There are 5 ways to turn a row about zero (a turn may also mirror it). The second row of each pair is the first, turned, with some noise. The first 35 pairs use one turn. New pairs use 2 turns, one after the other, and a turn may come again.
In the rows, zero is written as 128.
Some pairs, each with its turns in order after it:
[130 198 110 108 134 184]
[126 206  94 103  98 131] | (3)

[137 165 174 120  74  74]
[ 92  85  71 153  91 151] | (0)

[154 111 169 136 123  97]
[151  78 121 150 116 127] | (3)

[123 120 109 192 114 158]
[102 146 157 127 160 182] | (2)

[124 149  69  99 169 153]
[118 123 130 130  50 158] | (2)

[148  92 119  77 151 118]
[173 133 174 120 142 109] | (3)

[ 94 110 128 150 164 119]
[143  96 138 166 114 110] | (4)

[138 156  79 152 195 160]
[ 66 139 140 133  63 164] | (2)

[114 147 129 108 120 144]
[116 120 130 135 142 156] | (4)

[158  96 144  95 132 128]
[147 157  90 109 127 149] | (0)

[143 128 142 109 172  76]
[163 121 164 176 117 145] | (3)

[132 210 134 134 172 141]
[ 86 125 185 150  76  93] | (2)

[115 111 122 139 133 138]
[ 99 130 130 124 130 123] | (1)

[162 116 146 149 174 114]
[ 71 136  93 118 129 110] | (2)

[ 87 157  89 132  73 133]
[119  70 172 139 135 161] | (0)

[136 179 164 127 134 123]
[179 126  97 117 150 122] | (1)

[ 87  95 136 136  55 143]
[ 92 187 150 177 106 139] | (4)

[144 132  68 108 109  84]
[129 147  56 119 100 135] | (4)

[122 128  83 125  75 133]
[112 146 133 189 126 160] | (1)

[ 78 114 113 130 131 151]
[131 123 135 182 128 145] | (4)

[167 119 136  59 107 123]
[115 144 129  75  89 177] | (4)

[ 58  98  81  61 163 128]
[216  88 153  64 132 119] | (0)

[143  95 115 112 138 115]
[148 111 162 121 145 123] | (3)

[ 90 125 163 142 144 134]
[ 99 123 122 160 113  91] | (3)

[ 73 108 126  50 111 101]
[208  84  97 156 108 116] | (2)

[130 123 143 121 185 141]
[154 159 121 121 112  87] | (0)

[118 174 133 116 128 103]
[140 155 110 166 129 152] | (3)

[163 134  95 105  75 101]
[156 133 139 191  97 148] | (1)

[152 155 135 141 189 167]
[157 163 148  71 161 112] | (1)

[160 139 137 159 167 104]
[162 123 147 115 139  76] | (1)

[125 126  89 129 113 102]
[149 162 112 150 116 146] | (2)

[103 134 116 124 154  62]
[143  81  90 115 151  85] | (0)

[150 148 165 178 116 114]
[103 143 140 111 159  80] | (4)

[106 129  80 158 130 104]
[127  93 144 126 175 115] | (0)

[153 142 121 112 121  91]
[157 124 125 155  97 119] | (1)

New pairs, each followed by its turns in order:
[ 57 138 167 119 101 130]
[117 114 117  69 101 190] | (0) (0)

[115 102 133 150 131 104]
[114 106 111 131 153 144] | (3) (2)

[111 168  97 157 139 118]
[113 128 173 146 166 126] | (2) (2)

[116 169 170 181  96  93]
[101 123  60 124 111  68] | (4) (1)

[130 172 112 121 148 115]
[121 137 176 110 143 119] | (4) (3)

[118 130 139 160 125 153]
[117 137 126  91 118 110] | (1) (1)

[ 82 155 127 123 142 124]
[108 143 127 125 176 139] | (2) (2)

[153 135 114 149 150  70]
[144  80 123 148 131 167] | (1) (3)

[105  88  89 107 146  83]
[138  84 185 114 136  99] | (3) (4)

[160  86 107 146 104  85]
[107 109 169  74 112 147] | (3) (1)

[ 62  80  96 138 188 120]
[104 147 207 105 187 140] | (2) (0)

[132  91 180 168 162 131]
[155 113 156  73 139  85] | (2) (0)

[126 133  89  98  82 143]
[109 129 186 124 137 152] | (1) (2)

[169 125  84 143 105 122]
[153 159 134 101 127  80] | (3) (3)

[137 146 167  97 100 186]
[123 133  52 110 109 138] | (3) (4)

[ 99 106 172 112 122 123]
[107 132  79 121 128 139] | (2) (2)

[141 113  98 149 137 140]
[ 96 115 131 141 116 105] | (0) (2)

[ 87 191 119 139  95 124]
[ 80 162 136 144  86 167] | (1) (2)

[179 140 103 148  98  98]
[ 75 127 121 146 116 177] | (0) (2)

[105 100 150 141 116 137]
[131 108 115  93 143 111] | (3) (0)

[124 142 154 139 120 193]
[137 173 157 122  97  90] | (1) (3)

[139 139 158 154 176 135]
[130 151  80  94 129 117] | (4) (0)

[139 119 134 143 113 108]
[130 108 108 125 140 128] | (2) (4)

[115 134 141 126 114 121]
[128 141 132 143 120 132] | (0) (4)

[ 71  87 118 152 161 143]
[ 58 157 109 130 156 118] | (4) (0)

[ 72 103 137 189  76 127]
[ 89 109 112 154 174  54] | (4) (4)

[107 118 106 160  77  71]
[162 140 149  57 148 108] | (0) (0)

[111 125  95 123 143 123]
[137 141 149 157 129 123] | (1) (2)

[166 133 151 144 106 120]
[137 100 170 111 125 126] | (1) (1)

[119 143 122 146  92 152]
[151 118 126  94 143 143] | (2) (1)

[146 130 125 157 126 164]
[137 139 140 155  90 105] | (1) (3)

[101 131 148 134 166 169]
[112 139 139  65 120 137] | (2) (0)

[129 155 129 140 142 131]
[112 140 119 129 109 111] | (1) (2)

[147 138  91 140  53 181]
[ 53  92 184 114 140 140] | (1) (2)

[108 100  70  91 135 166]
[173 175 150 103 180 129] | (4) (4)

[117 108 107  79 122  82]
[124 183 109 163 131 158] | (4) (4)

[202  99 118 108 102 133]
[152 151 187 181 136 110] | (0) (0)

[157 112  91 150  87 167]
[102 149 171 117  87  93] | (4) (2)

[146 143  74 109 131 101]
[167 122 154 149 173 155] | (4) (0)

[143 133 100 130 144 139]
[122 122 115 145 102 120] | (1) (0)

[121 134  70 154 155 120]
[116 143 145 180 135  92] | (1) (2)

[135 153 172  80 126  78]
[170 155 116  95 153  72] | (3) (4)

[156  63 128 122 111 187]
[119 158 155  86  53 136] | (1) (0)

[130 152 114 170 148 154]
[151 127 108 143 113  82] | (1) (0)

[134 160  99 142 169 159]
[176 147  93 109 125 108] | (1) (1)

[123  92 109  63 162 146]
[139 142 118  55 132 153] | (0) (4)

[115 136 100 137 136 139]
[119 156 119 143 124 119] | (3) (3)

[110 150 117 125 168 170]
[ 92 132  78 151 100 128] | (0) (0)

[158 156  89 132  65 109]
[143 117 167 138 198 108] | (1) (1)

[133  71 110 105 125 110]
[107 100  88 128 165 108] | (1) (3)

[145 161 123 140  85 167]
[ 79 145 174 123 110 115] | (0) (0)

[ 92 165 164  98  41  97]
[143 107 136  36 128  57] | (2) (4)

[204 128 140 144 136 157]
[105 105 118  79 148  70] | (1) (2)

[162 123 174 223 124 123]
[112 163  55  65 135  79] | (2) (1)

[108 175  95 160 138 105]
[100 171 129 176 110 122] | (1) (2)

[114 126 142 121 107  99]
[100 133 114 130 123 148] | (3) (2)

[113 119  87 166 139 127]
[133  75 140 138 137 141] | (3) (2)

